The groups are shells around one centre, one inside the other: the same stretched ball of 6 dimensions in 8 sizes.
(in the rows, 128 means zero)
Known rows, each followed by its group:
[159 143 101 114 123 133 116 161 132 160 156 110 163 111 162 151 138 108] => Z_302
[ 66 129 184 175 113 132 133  72  85  90 117 150 127 160  99  49 162 163] => Z_302
[107 119 129 130 143 141 138 113 126 117 115 134 105 126 107  92 101 126] => Z_850
[ 81 137 169 170 119 137 136  91  95 108 134 137 147 151 116  46 160 151] => Z_628
[206 135  63 123 127 128 122 211 191 150 161  87 179 149 145 125 109 100] => Z_696
[141 153 149 139 121 108 149 145 136 157 162 107 191 127 175 138 185 134] => Z_302
[133 138 123 160 135 145 133 145 143 130 160 113 162 153 130  69 124 137] => Z_696
[117 101 118 102 120 128 101 101 110  97  77 158  55 122  86 169  92 123] => Z_628
[125 140 129 155 130 133 153 142 142 129 147 107 175 149 130  40 142 124] => Z_628
[128 143 158 140 116 109 131 125 120 139 146 126 160 132 157 158 178 147] => Z_998
[196 128  55 121 136 145 116 202 184 144 155  94 157 144 131 110  82  97] => Z_628
[123 122 109 148 128 153 117 131 128 108 129 127 125 152  98  58  99 125] => Z_967
[ 61 131 189 146 126 125 147  64  81 112 111 152 115 121 120  93 163 151] => Z_628
[113 132 140 127 129 136 120 111 105 136 135 137 122 113 139 146 134 135] => Z_850
[117 123 139 160 124 130 133 122 135  99 123 129 132 168 100  69 127 145] => Z_998
[ 98 123 163  99 136 105 150  90 109 133  96 146  93  89 136 185 143 129] => Z_998
[152 130 103 131 137 130 145 161 163 133 138 105 153 140 127  86 113 112] => Z_850
[129 142 135 132 119 133 111 127 107 146 153 128 149 119 155 152 153 134] => Z_333
[101 103 130 107 119 132 101  86  95  95  77 163  54 119  85 158 100 128] => Z_333
[ 87 117 153 137 117 136 109  81  87  99 103 158  88 134  98 120 127 146] => Z_850
[109 122 135 121 134 140 113 103 104 126 121 147  94 112 122 155 112 135] => Z_696
[ 98 108 138  85 141 123 132  87 105 123  80 156  57  83 113 185 102 116] => Z_967
[173 144 105 162 101 128 107 177 151 127 167 102 195 179 138  90 155 133] => Z_628
[ 77 114 149 129 133 139 137  80  97 101  93 151  86 122  92  80 113 129] => Z_333
[123 131 129 163 139 142 145 137 147 117 144 116 151 159 114  46 117 137] => Z_998
[169 132  99 155 117 130 120 174 165 119 150 104 170 176 120  82 126 128] => Z_967
[178 145  96 134 130 130 129 184 165 157 172  95 185 138 161 125 134 116] => Z_850
[188 145  87 131 121 128 117 191 165 156 171  94 187 142 160 135 136 114] => Z_257
[ 60 104 177 120 128 126 120  45  74  89  71 179  41 113  87 158 119 153] => Z_967
[130 139 133 174 126 142 129 141 138 121 162 115 169 168 126  59 137 147] => Z_967
[157 131 101 119 117 124 118 156 142 135 132 115 147 132 134 132 130 111] => Z_257
[ 96 109 152 105 128 118 121  81  99 109  83 162  61 107 107 186 119 137] => Z_257
[ 95 133 161 124 133 121 150  98 106 134 120 136 126 106 139 125 151 131] => Z_967
[105 125 158 129 130 112 148 103 122 119 110 137 118 126 124 130 145 138] => Z_696
[ 92 125 155 121 144 130 145  94 109 131 116 142 102 103 129 134 125 134] => Z_850
[106 108 122 115 149 142 137 107 128 111  98 142  76 117  94 109  79 120] => Z_333
[213 138  62  99 128 115 131 214 192 167 156  83 181 124 164 161 121  87] => Z_967
[172 124  99 112 114 115 105 159 149 129 126 123 127 137 131 186 123 121] => Z_998
[ 38 110 198 125 132 123 141  30  65  93  71 179  51 105  93 133 136 154] => Z_333
[158 119 102 101 127 127 101 144 136 135 123 133 101 115 133 207 105 121] => Z_302
[181 131  94 127 134 113 151 187 190 139 141  94 168 150 136 112 121 110] => Z_302
[147 138 104 149 124 148 115 156 137 134 159 111 164 148 133  81 123 124] => Z_696
[163 144 111 140 135 124 150 175 169 151 164  94 187 141 155  96 139 119] => Z_257
[ 89 124 161 114 156 125 161  91 117 136 112 141  97  93 133 143 121 133] => Z_302
[190 136  86  93 135 111 137 188 175 168 146  97 160 107 168 189 125  97] => Z_696
[111 130 131 124 152 136 161 124 136 140 129 120 131 109 133  90 114 116] => Z_333
[149 127 107  82 148 120 142 146 145 163 125 120 116  80 156 196 110 101] => Z_998
[ 75 128 173 124 143 135 133  72  84 133 121 156  91  93 136 160 133 149] => Z_628
[123 128 128 105 147 128 145 124 129 149 126 127 116  93 144 155 118 116] => Z_257
[152 133 117 120 137 126 126 150 145 149 147 119 138 119 151 170 124 127] => Z_998
[121 128 149 106 133 109 140 113 122 141 117 136 114 101 147 190 144 131] => Z_257
[ 54 120 180 128 129 128 141  54  73 105  89 162  83 107 105 106 142 141] => Z_302
[122 132 144 106 142 113 152 121 130 150 126 127 126  96 154 172 140 124] => Z_696
[181 133  72 119 133 137 129 189 172 149 152  95 165 134 140 106 104  97] => Z_257
[110 117 144  82 134 115 119  92  99 138  96 157  68  76 138 238 123 126] => Z_333
[ 91 131 169 132 135 121 146  92 106 128 121 141 118 114 134 135 148 144] => Z_850

New rows, each followed by its group:
[184 150  94 119 126 118 139 191 167 170 169  87 199 123 175 136 150 102] => Z_998
[149 127 126  84 116 101 111 129 119 148 114 137 110  92 156 251 148 120] => Z_302
[159 146 124 145 124 118 140 165 157 147 164 101 187 146 158 118 157 130] => Z_257
[167 128  86 137 126 137 123 174 164 126 142 105 156 156 119  85 107 112] => Z_850
[167 143 113 126 135 117 145 172 165 159 161  99 177 127 165 142 142 119] => Z_257
[ 59 109 183  97 146 114 149  48  85 115  71 172  43  80 111 187 123 141] => Z_302
[164 136 107 137 134 128 134 169 164 141 155 104 163 144 143 119 124 125] => Z_257
[133 136 111 151 131 154 120 144 131 131 156 116 154 144 127  71 116 127] => Z_967
[195 128  70 134 109 128 102 193 172 124 145 101 164 169 121 113 115 111] => Z_628
[156 131 101 118 144 127 148 164 165 146 139 105 148 123 139 117 111 108] => Z_850
[ 77 106 156 121 131 140 105  64  81  96  88 174  46 115  91 161 102 150] => Z_628
[ 73 126 173 142 129 130 141  75  91 110 110 149 109 125 113  95 145 146] => Z_257
[128 127 123 116 128 123 137 130 130 130 118 124 129 120 127 120 129 114] => Z_257
[141 129 118 138 137 135 129 144 146 130 143 120 135 140 128 119 113 133] => Z_967
[110 128 153 118 116 109 134 104 108 124 108 139 122 117 131 150 158 130] => Z_333
[ 93 124 141 132 146 150 131  98 106 125 125 142 100 112 118 109 105 135] => Z_998
[ 89 114 144 141 113 145  96  82  83  91 102 161  82 142  87 109 117 145] => Z_333
[109 135 133 165 128 151 132 124 121 116 146 122 154 154 114  34 128 136] => Z_967
[140 133 102 134 130 144 128 150 138 134 142 112 151 134 127  77 115 111] => Z_967
[118 129 132 166 107 146  97 119 107 101 139 136 136 169 105  79 134 149] => Z_333
[177 128  78 113 125 129 119 178 163 139 137 105 148 134 132 129 107 100] => Z_850
[156 130 114  95 119 110 118 145 132 148 125 125 129 105 152 205 140 113] => Z_696
[184 123  73 102 141 120 145 188 189 144 128  97 144 127 131 128  94  91] => Z_333
[158 131 109 129 131 119 143 162 164 134 136 107 154 141 134 115 126 117] => Z_850
[108 118 148 109 125 120 112  93 100 120 103 155  81 108 123 197 128 139] => Z_257
[145 148 124 144 139 138 137 155 143 158 175 106 178 127 164 114 140 131] => Z_333
[108 115 139 131 119 139  92  95  96 103 111 159  79 134 103 161 114 149] => Z_302
[146 118 113 107 133 116 132 140 149 127 111 127 109 123 122 162 111 118] => Z_257
[208 135  54 132 123 141 106 213 184 145 168  88 179 158 138 111 100 103] => Z_628
[ 97 139 170 174 120 130 136 104 110 112 145 132 156 160 125  68 164 160] => Z_967
[ 66 116 166 148 121 142 118  64  78  89  98 163  84 137  87  86 126 151] => Z_696
[112 119 136 138 144 132 148 117 140 113 115 131 111 138 106  90 107 134] => Z_333
[162 127  81 145 123 155  99 167 147 122 151 114 144 159 113  87  94 120] => Z_302
[112 135 131 160 135 155 127 125 121 124 152 124 146 145 122  59 120 138] => Z_967
[ 82 134 179 151 123 124 138  83  94 116 125 145 128 132 127 108 163 155] => Z_257
[183 122  68 103 126 132 110 180 164 138 130 110 131 129 127 152  93  97] => Z_967
[103 109 136 108 140 134 120  93 109 114  96 155  64 107 106 166  96 132] => Z_967
[149 153 127 156 139 126 165 168 165 155 176  89 207 144 162  64 154 126] => Z_302
[192 138  82 136 120 129 114 194 173 143 164  96 178 156 145 127 124 117] => Z_696
[171 135 118 110 120  94 143 165 164 147 132 107 161 127 156 176 156 116] => Z_302
[178 132  92 130 126 122 130 182 174 136 146 100 164 151 135 118 121 114] => Z_850
[141 141 118 161 120 135 136 155 145 125 153 104 182 163 127  43 142 125] => Z_998
[ 93 132 163 122 141 129 139  92 100 141 128 143 111  96 146 159 140 140] => Z_967
[211 146  67 114 137 115 154 223 206 172 169  69 208 132 170 116 128  87] => Z_628
[107 121 147 135 136 131 131 104 119 116 119 142 103 130 116 130 120 143] => Z_257
[187 140  80 138 125 131 129 197 178 145 164  88 189 155 143  90 124 108] => Z_850
[ 70 118 169 119 127 129 124  62  75 111  93 165  74 103 111 149 134 142] => Z_257
[ 87 118 143 159 137 151 133  96 114  94 115 142 105 152  85  41 103 142] => Z_998
[104 134 140 143 137 146 133 113 111 131 141 130 134 123 130  91 127 134] => Z_257
[170 137  78 130 136 145 130 183 165 149 160  95 171 136 140  84 106 101] => Z_967
[ 64 137 190 181 119 141 128  71  78 102 137 150 134 154 114  59 164 171] => Z_333
[ 91 121 140 141 129 152 109  91  92 108 119 151  95 129 103 102 110 141] => Z_967
[ 94 128 166 138 125 115 147  95 111 115 112 139 123 130 121 111 154 142] => Z_967
[ 93 105 131  91 142 138 120  84  98 117  82 160  48  88 102 170  87 119] => Z_333
[148 143 128 155 122 124 136 155 149 136 160 107 181 155 145  97 154 136] => Z_850
[121 136 132 150 131 133 149 135 137 126 140 113 161 145 126  54 137 126] => Z_967
[205 120  54 103 128 120 127 205 196 136 127  94 148 143 123 132  91  87] => Z_302
